The rows of a group lie close to one hidden flat surface of 12 dimensions, which may be shifted away from zero. Surfaces can cross.
Some rows, each with its group after it:
[ 1  4 -5  3 14  5 -8 15 18 -7  2  6  9 20 31  5 14]
Q586
[ -5  -1 -13  10 -19   2 -12 -34   0  -7  -1 -10   3  23   3  -2  12]
Q204
[  7  10  11   7  -7 -11 -11   2   2 -26   4  -2   3  28  13 -16   2]
Q628
[ -4  -6   1  12  -9 -25   7 -11   2   7   1  35  10  -9  -7  -2   4]
Q628
[  2   1  -2  -4 -32  -8   3 -16   6   0   0 -15  -5 -15  -8 -13   8]
Q204
[  0   7  -8  19 -22   7   1 -14   3   6   9  -1  -7 -27 -14  19 -13]
Q586
[  3   8 -10  -5  12   3  26  12  15   5 -11  -5  21  -7   3 -18  11]
Q204
[  6   9   7   7 -18   4  -9   2  19  -8  19  -1  -8 -14  33   5  13]
Q572
[  7  25   3  20  28  -1  11   5  10  -6  17 -29  -3  18  -6   3  44]
Q586
[ 14  10 -24 -21  -9   4  13 -13  -4 -23   1 -14  -6   9 -14   1   8]
Q920
[ -3  -6  -5   4 -29 -28 -11 -20   6  21  -8   4   6 -10 -13  13 -18]
Q586
[  8   7  24   3  17   8  23 -14 -20  -7  -6 -25  -8  -4 -22  17  -1]
Q920
[  3  21  33  -7   7 -20  -9 -15  -1   4  -1   0   4  29  10  -2   1]
Q920
[  4 -17 -18   8   6  -2  -5  -7  13  -1   8  22  28  -2   4  12  -5]
Q628
[ -7 -31   6 -10 -26 -11   0  -6   0  -7 -13  -1  -2  -8 -15  -9  -7]
Q628
[  1  -1  31  -4   2   6 -10 -10   0  -7   6  -7 -25   0   3   5  10]
Q424
[-13  24 -18  -6  10   8   2   1   3   1 -18  -4 -10  12   5  15 -26]
Q628
[-13  20  -3  -5 -16   0   3  -9  -6   2 -18 -26 -10  26  -4 -21   9]
Q586
[  0 -23   7  -5   5 -23   7  -8 -28  -7  -4  10   5 -10   6  11 -12]
Q572
[-17  27   1  -5   9   0  15  13  13   5 -16  15   1  19   8  -7   6]
Q204
[ 19 -10  -2   9  -3   4   1  31   9 -13   5 -14  -3 -15  13   4  14]
Q317
[  2 -12 -21   9  -3 -13   1 -10 -20  -2  14 -21  18 -22  -2  -4 -15]
Q424
[-10   6  -1  24  10   0  -9   1  12  -2   6  20   1   4   6 -20   2]
Q572
[-22  -3 -13 -10  -9  -5 -18   1 -18   9   3  -7 -10  20  -6 -13  -5]
Q424
[ 12  14  23 -16  -2 -10  22  10   1  -3   1 -23   6  -7 -15 -17   7]
Q317
[ -3   4  16   8 -17   8   6 -10  10  -2   5   6 -18 -17   8  29  13]
Q920
[ 22  -5 -10  -4   0  -7 -10  16  -3   0  18  -9   7 -23 -21   2 -26]
Q204
[  2  15  19   4   4  -8  23 -29   1   0 -16  -9   3  -8 -18  21 -15]
Q920
[ -4  21   2 -19  10  16   2   9   4  11 -10   8 -12   0 -10 -22 -15]
Q317
[ 12  24  12 -10 -21   5  -7  -4  20 -31  14 -16 -14  18  21   5  14]
Q920
[ -8  18  16  11  30 -20  24   3   5  -8  -4   5   1  -9  -3  12  -6]
Q586
[ 14   2  -9  -8 -13 -23 -13   5 -22  11   2 -17   5 -14  21  -5 -20]
Q424
[ -7   0 -10   0  -8   4   6 -17 -12  -5 -11 -18  -3 -15  -3  15 -28]
Q628
[ -5  28 -23  -6   8   9 -17   4  -3   2  10  14 -26  12   2 -15  -7]
Q317
[ -7 -11  -7   3 -10   7  11   0  -9   3   5  18  -6  -8   2   8  23]
Q920
[ -9   1  16   6  14 -28   8   6  18 -10   7 -27   9   0 -21   8  -3]
Q586
[  6  19  17 -11 -26 -15  -4   2  11 -15  -4 -18  -5  14  -5  -4 -10]
Q572
[ 13  -8 -17   6  12   3 -19   9   2  15   3   3  -3   0  -8   0   0]
Q628
[ -1  -1   0  19   4  12  -6 -13 -11 -24  27 -10  -6  -3   9   4   7]
Q586
[ -8  -2   1   0   6 -10  -5 -25 -29   6  -3  13   0  19  -2 -12  -1]
Q204
[ -9 -15  21  16  -3   2 -14  -3 -31   9   2 -14 -24 -13  -4  12 -11]
Q628
[  4 -23 -32 -11  -9  13   6 -14  15  -7  -4  -3  -3 -15 -18   7   7]
Q424
[-18  -9  23  -5 -11 -21   0  12  -8  -6 -14 -32  -9  -7  12  -4 -17]
Q920
[-12  -3  -8  15  -6 -16   1  -6  19 -17   3 -18  14  -2  -1  14 -13]
Q317
[ 26 -14  -7   0 -13   8  -3  -1   4  26   8 -11  21 -29   3 -13  12]
Q204
[ -3  22 -13   2  -1  14  26  -1  -7 -13  -1  19  -3   2  -1  -4   8]
Q920
[ -5 -24   6   7   5  11 -19  17  -1 -14   4  17  -7  17   5  -4   4]
Q628
[ -4   5  -3  16  11   0  14 -11   8   2   2  25  16  -9  10 -12  12]
Q572
[ 10  29  -1   1  -2   2  -8  -1  -6  26   5  10 -12  -9 -12   9 -15]
Q586
[-23  10   7  22 -17 -14  11 -11   8  -2   6 -15  11   6   4  38   8]
Q317
[-17  10 -13   8   0   0  -3  -8 -17  -3  13   9  10  29 -10 -23   7]
Q424
[ 21  15 -11  13 -15  23  -8 -25 -17   1 -17 -15  -7  13 -11 -20  -8]
Q424
[  4  -2 -10   2  16 -12  11  14  17 -33  -2  -6  14  -2   2 -14 -13]
Q317
[  0  21   8  13  -3  -1  17  12  13 -21 -21  -8  -9   3   5  -4  -6]
Q628
[-29  12   4   9  -1   9  17  17  -3  15 -13   7  -1  -4  -7   2 -14]
Q920
[ 13   7  -4  -5 -17  28   6   3  -3 -18  18  10   8  14  -2   2  13]
Q572
[ 26  -8 -12 -15  -4  -5  -4  -7  -1  13  11 -21 -13 -43   0  10   1]
Q424
[-27  19 -20   8 -18  -2   3   3   7  11 -14   7  -1  16   5  22  -6]
Q628
[ -1   9 -13 -14 -24  -7 -11  12  28   3  -4 -27   0   6   7   4  -4]
Q920
[ 19  -5  -3   1   3 -11 -26  -4  -1  19  15 -21   6   3  -7 -16   7]
Q572
[ -7  36  10 -14  -9   2  14 -12   4   2  -4   5 -20  15 -18  11   5]
Q920
[ -1   8  -4  23   4 -11  -4  -7  23  -2 -10   7   2 -18   7  20 -28]
Q628
[ 35  16  -6  -7  17  -6   4  -5 -26   8   2   9  15  11  -4 -24  10]
Q204
[ -5   1 -30   9  20  28  16  10  -2  20  -9  -2   8  -6 -10   5  10]
Q586
[  2   5  -1  -4  -7  34  11  -5 -18   0 -10  22  -1  -2   6 -11  -6]
Q317
[ 11  -7  -8 -11  -2 -25   5  11   5  11 -18 -18  10  -2 -19  11 -12]
Q572
[ 12  -2  -6  -7   4   5  -4  32  14   1   3 -30  -2  -1  21   3  21]
Q920
[-15  -7   2  -5   1   9 -11   1   5  35   3  -8   1 -10   7  -6   8]
Q204
[  0  -7  -3   7  -7 -11  -1  10   5   8 -13 -11  -1  -5 -13   1  -7]
Q572
[-15  22  -1 -23 -13  11  20  -3   5   8   3  24 -10  -5  -1  11   5]
Q628
[ 12  15  15  11  16  -1 -10   9   8  13  -4   3   4  14  21  18   5]
Q586
[ -2   4  -5  -1   6   6   1  -5  10   5  15  -9  -4   1 -19  -4  21]
Q424
[ 16   5 -11 -12   6   9   1  19 -20   9   5   2  -9   7  -9   6  10]
Q572
[ -2 -18   0 -13 -25 -11  -4 -28 -26  21   9  12  -1  -7   3 -18  25]
Q572
[ -9   7  -3  15 -16  -3 -17 -10   4   2   5   3  -7  -2   7  18 -16]
Q628
[ -9 -14  -5  26  -5  13  -5 -11 -16  30 -15   4  10  18 -10  17  11]
Q586
[ 12  14  21   3   3  -1 -11   4  -2  33  -7   0 -15  16   1  14  25]
Q204
[ -2  12  20  -5  10  -6   1  20  12   2  -4 -10   1  12   7  -2   3]
Q204
[  0  12  18   9 -16  -7  -1  -5   2 -17  25 -26  -3  -5   2  11   5]
Q317
[ 24  34   0  17   5  17   0 -20 -15   0   6  -6  -9   4  10   0   4]
Q204
[ -2  16  -9 -21   2  -4 -10   7 -16  -5  -3  10  -8  37  13 -23   3]
Q424
[ 23  12  26  14   1   1  12  18   8   0  -6  -1  -3 -13   3  19   5]
Q204
[ -3   2 -15 -12  26  -3  -1  14   1   9  16   7  10   8 -22  -5  -2]
Q586
[-13   7   6  -1 -21 -12  11  13   9  -1 -13 -16 -16 -23  17   2  -4]
Q920
[  6  -1  -3  -7 -11  -7  20   3 -27 -10   0  17 -10 -14  -4 -18  10]
Q317
[-18   4  -8  -1  -8   0  -2  18  32  -1  -5   3  -1   5  -1   5  -3]
Q317
[  2   9  15  -7 -14  24  -2 -20 -20 -15  17   2  -5  -4  -3 -17 -15]
Q317
[  5 -20   9 -20   0 -11   0 -13   6  -5  -5  -4 -13 -13  -2   6   7]
Q424
[  2  19  22  12   8  -7  13  -7   6 -11 -10  -6  10   5 -14 -12 -14]
Q572
[ 26  -1  25   4  17  -4   5 -23 -17  -1  -8  -3  -2  -6   0  -7   3]
Q424
[ 19 -15  -7  15 -37   1  -3 -19   4 -18   7  -4   3  -5  -8  10  13]
Q204
[ 13  10  -4 -10 -14   8   7  -1 -10 -18  10 -27 -23  -9   1  -1  11]
Q920
[ -8   9 -23   3 -16   5  -8 -13   8 -21  -5   8   6  20  10  -8 -14]
Q317
[  0  -4   9  -2 -13  -6 -12 -11 -11  22 -13 -25 -20 -12 -10   2 -12]
Q424
[  2 -23  -6 -12  22  -8  -7   0  -1 -10   6 -30  13  11  -4  -6   3]
Q424
[ -6  -6  -9  13 -29 -14   2  13  -1  -3  -5   5  -8   5  19  19  23]
Q317
[  8   7 -26  13  -2   9  24   2  -1  -7 -16   0   8  -7 -12 -16   5]
Q572
[-25  13  24  -2  13   7  -9   8  15 -10   3 -26  -5  23  24 -11   3]
Q204
[-18   6  -3   1  -1 -39  -9  17  13   2  15 -10  -2  23  -1  12  21]
Q317
[ -4 -15  -2   3   2  16 -22  23  -4   8   8   9  -1  32 -10  -7  16]
Q572
[ -7  18  -4  10  13 -10  14   1   4   9  -3   3   1  16 -13   4  22]
Q586
[ -1  -6 -13  -6 -26  -6 -29 -11  -3   8  18 -31  -5   5 -12 -12   1]
Q424
[  6  -9 -24 -10   3 -23   9   0 -10 -10 -11  10  17  14   5 -18   6]
Q572
[ -8  14   8   2  -1  -4  -1 -14 -23  22 -10   3 -27 -12   7   1  -4]
Q586
[ -2 -19 -30  -6  12  12   8  -1 -13 -23 -14  18  10  12  -7 -14 -11]
Q628

New rows. What belongs after each?
[-11  -2   9  -3 -16  -4   1 -21  -4 -21  -3  -5  11  21 -11   4 -15]
Q920
[ -3   1 -19  17 -12 -17  -1   3 -11 -17  -8  10 -14   4  23   5   2]
Q317
[ -5  16   7   5  20 -11  15   3  -7   2  11  -7   3   2  -7   8   8]
Q317
[  0  11 -12 -16  -5 -10 -13  10   1   5  13  -1  -7  10 -19 -10  -6]
Q204
[ 18  14 -24  -1   0   6 -10   2 -28  14   2 -22  -1  -3   4 -15 -13]
Q424
[-19  -2  -9  -2 -18  -3   3 -19  -3   3   8  30  11  -1   5  18  -8]
Q628
[ -6 -24   6   5   8  -1  -9  -1  -5   6 -15  -7  10   1   6   7 -17]
Q317
[ 12 -15 -12  13 -17   4 -16 -18  -5   0   8  -4  19 -10  -9  10 -25]
Q586
[-11   1  36  -2  -4  -6   2  -6  -1 -17 -14 -15 -16  -9   9  10 -27]
Q628
[  4 -20  15   4 -23 -27  -9  -2  10   6  17  -8  14 -32  17  15  -2]
Q424
[  2  30 -23  10   7   6 -11 -26  -9   8  18 -17 -10 -10 -13   5 -17]
Q317
[ 20  18 -16   4  -4   8  -7   6  18   0  -3  23  20  10  15  10 -13]
Q586
[  2  30   9  -4  16   4  12   9 -18  18   5  15 -18 -15  -4  -7  -2]
Q204
[-26  -6  12  -2  18   0  -3  11 -14   1   1 -22 -19  -3   2   8 -12]
Q424
[  1  11  -2   2 -24  -9   2 -16   1  -4   5   4  -6 -12   7 -16   6]
Q572
[  6  -3 -18  -4 -15  12  27  -5 -21  -7  -1  20  -4 -23  -4  14   2]
Q572
[ -5   7  -3 -11   7 -25  -5  -5  -2   9  -6   6  -7  17  16  -8  16]
Q586
[  8   1   4 -11 -17  -5  -8   7 -23   1  14 -20 -19   5   5 -21  26]
Q920
[ 11  24  -3  -4  -9   6   6   9   5  24  -1  18 -12   3  -4  -3  28]
Q204
[ -5 -10 -13   4  -1  18 -22  -3   5  22  16   6  22  14 -11  15  -3]
Q920
[ 23   1  -2   8  -7   3 -13 -31   6   3  21   5  10  -9  11  16   9]
Q920
[ -4   0  -4 -11 -24  21  16   3  19  11   7 -14  16 -15   2  28  10]
Q628
[-12  11 -17   3   5  14  19   3 -15  10  -4  11   2  -4 -16  -2  -6]
Q920
[ 21  13   1   7  10 -14   8   4  -5   6 -15 -35  -6 -10   6 -24  10]
Q572
[ 14  -1  -4  18   1   9 -10   3  11 -22  16  -4  11   4  26 -13  12]
Q572
[ 26   3  -8  -3  -4  -9 -11  -3  -2  -6  10 -22  12   7  -1 -15   4]
Q572
[ -7   8   9   8  17   1   6   3   7  -9  -7  -5  14  -1  19  13 -23]
Q920
[ -2  12  14 -10   3  -6  12   6  -9 -13   6  27  -7  -5   4  26 -16]
Q572
[  4 -15 -24  13  -3  -1 -17  -8  -9 -16  15  14   9   1 -15  -7 -19]
Q572
[ -3   3 -24  18   5  21   2   9  -4  13   2   8  -3  -7  -2  19   0]
Q628
[ -2  -2 -18  15  -2  -5  13   7   7  -8  -4  -1   2 -15   3  11   0]
Q317
[  6  -8  -3 -22 -10 -25 -18  16 -13  -6   3   0 -11  23  25  -6  13]
Q572
[ 1 -5  4  6  5 13 -5 17  1  2 12 22  7 -3 10  6 -2]
Q204
[-19 -13   7   8   1 -14   5  -5   8 -24  -5  -1   9  12  17   2   2]
Q586
[-20   1 -18  12  -8   8  11 -12 -13  19 -19  22  -3  10   1   4  14]
Q586
[ -2 -16  22   7 -29  -3  11 -19  22  -9  -2 -10  30 -11   5   7   2]
Q572
[ -4  -7   0 -12  -6 -13  -9  36   4   4 -19 -12  -9  29  -3   4   6]
Q572
[ -5   8 -14   5   8  13  13  -8   6  24 -10  -6  17 -26   9  -9 -10]
Q204
[  4  -2   2  -7  -3   6  -6  -2   6   9  -2 -18  27  24  -3   0   5]
Q317
[-15  10 -10  17  29   7   9   0   8 -18   8   5   5  -7   1   9 -20]
Q317
[  7   8 -14  -2   1 -13  -6 -11   2   3   4  -3  -7   1  22  -5  19]
Q586
[  3  -2 -20  -2 -10   4   4  -4  13  -5  10   5   8  -4  -4  -3  14]
Q424
[ -9  12   5 -14 -11 -13 -12 -10 -18  -4   6   2 -13  14   7 -12  -8]
Q920
[ 11 -12  -5  -1  16 -17 -10 -17 -20 -12   6 -11  16  19  10 -18   2]
Q586
[ 11   6  -1   7 -12  -3 -13  18   9  13   1  18  -2   4 -10  24  -8]
Q204
[ 17  -2 -22  -3  -9  16   2   4  -4   3  16  10   2 -11  -9  14   5]
Q572
[ 17 -11 -24   2   7   2   8  -2 -11  -8 -13 -28  21   7 -10  -6  -6]
Q628
[ 29   4   4 -12   8   1   4  -1   5  17   8 -28  14 -13  -9  -1  10]
Q628
[ 15 -29 -21   3  -4  -3  -5 -10 -31   2   8  -1   1 -20   7  -3   6]
Q572
[  4   9   8  -6 -13 -13 -11  -5 -10 -33  20 -14 -17   9 -11 -11 -11]
Q204
[ -5  10 -11 -20  22   2   6  18   5 -15  -9 -17  -4  12  11  10 -17]
Q920
[  2   9  15  -2 -20  -9 -10   8   1  11  -2  24  -2   8   7   1  -3]
Q204
[ -9  -9 -17  -6   1 -13  -7   9   4   2  -2  26  14  32   1 -21  16]
Q572
[-25   0   5  -3 -22  -9 -10 -10  -9  20  -4  -6 -20   6 -12  -1   2]
Q586
[-10  14  15   1  19  -8   5   7  -3  17   3 -15 -11  -8 -25   7  -5]
Q586
[-28 -13  -2   2 -25 -14   1 -10  11  -7 -14 -15   1  15   2  -4   7]
Q586
[  7 -18  16  -8 -16  -6  -7 -20 -15 -23  10   7  -5  -8  -2 -15 -10]
Q628
[  3 -12  14   7  -3  10   6  -5 -13  16   8  -3  -4 -40   4  -1   5]
Q204
[ -1  21 -21 -10 -29   8  10  10  20 -18 -13  15  -3  11   7 -20   3]
Q317
[ -8  14 -17 -10 -26 -16  12  -1   3   8  -9  18 -15 -13 -10  -1  -1]
Q572
[ 14   6  -8  -7 -24   7 -10   6   9  18  11 -12 -10 -10   4   1  23]
Q572
[-16  -6   8  -4  -5 -14   1  -3   5   6  -2  45  -6  -6  -4   3  -2]
Q628
[ -1  43 -12   9  -3  12  24 -11  -6   4  -1   1 -15 -16  -5   6  -3]
Q317
[ -8  -6  -4  26  -7   7   9   8  -7 -17 -17 -27   6   8   5  13  -8]
Q628
[ -8  22  19   6 -10 -21  10 -16  -5   4  -6  21   1   1  16 -11   5]
Q920
[ 10  -5  -9  12 -16   2  -2  -9  -6 -22  16  -9   4 -33  -9   4 -34]
Q204
[ 11  -4 -38  -1 -25  -2 -11  -4  12   4   4   2   9   2 -14 -10   5]
Q628
[ -3   5 -23   7  13  33   9   2  -9   4 -13  -1  -2   3  27  -7  14]
Q586
[ 11  12  -3  12   1   7  -9   5  11  11   5 -14   9  13  -3  10   9]
Q586
[-19  -4 -22  14  -3  20  -2  -8  15  -5   2   4   9   9   8   8   3]
Q204
[  6  15  -4   8   7  -9  10  14   7 -21   6 -10  -3  -4   7  -2   4]
Q317
[ 17   7  11   0  -2  -1 -12  -8 -22   1  14   2   6 -10  10 -16 -20]
Q204
[ 15   4 -16   8  16   4  -5 -11 -21  10  21  23   6 -10 -13   7  -9]
Q586
[ -8   8  -3   9  -3 -26  14  20  -3 -17   8   9 -21 -13   6   5  14]
Q317
[ -2 -13 -14  11   5   3   1   4  -5 -18   5  33  14  17  -3  12  -4]
Q204
[ 28   2  17  -3  -5 -18  -3 -22 -14 -11   9 -26   1   1  10 -11  18]
Q920
[-22   3 -17   6  -9  -5 -15  10  -8  11  23 -24   5   4  -7  -6  -4]
Q424
[ 12 -15  -1   2  13  -3   1   2 -28   1  -4  -9   2   5   8 -19  15]
Q572
[ 13   9 -18  21   3  11   1  -4  -7  18  14  12  -6 -26  -8  12   3]
Q628
[ 10  -3  14  15  17  -2   0   7  -1  20   3  -9   5 -16   0  17   3]
Q628
[-15  -1   5   9  -1  -9   3  11  25   3 -21   3  19  30   9 -31  26]
Q572
[-19  -1 -16   7  13  24   6   8   9 -19  12  12  -2  16   4   4  21]
Q204
[-20   9  11 -11  18   2  16  23   8  13  -2  -2 -13  -3  -5  -6  20]
Q204
[  2  25  -5  13 -32  11  -2  -5  16 -15   3  14 -10   5   7   9  -3]
Q204
[  4   3  -6  20 -13   6  -9  -3  13  -8  14   8  14   6  -4  17  -3]
Q586
[-21  13 -14 -16   7  12  10   9 -11   1  -8   5  -8  19 -22   4 -11]
Q920
[ 7 -5 12 13  0  7 -9 -2 -7 31 -2  9 -7 -7  2 20 13]
Q204
[ 20  23  -1 -18  -6  13 -11 -13  -8   5  24   3 -21 -16  -6  -8   1]
Q628
[ -4   1 -14 -11  28 -18  -1  -3 -13   2  20  19  -8  -8   3  -6   9]
Q586
[-16   7  13 -12  18 -13  12  12  -2  32  -7  34  -4   3  -2   8  14]
Q572
[  2  27 -17   4   0   4  22  14   3 -12  -3   5   4  -4  21 -18   5]
Q920
[ -4 -14  31   0  19  -6   7  12  -7  13 -15  -6  -9 -12  -7   8  -2]
Q628
[-17 -24   8   4 -11 -20   0   3   6  -8 -27  -2   3  -4   9   3 -22]
Q317
[ -3  -8  -7  -1  10   2  17 -17  -6 -15  -4  18  11   3  -2  18   0]
Q920
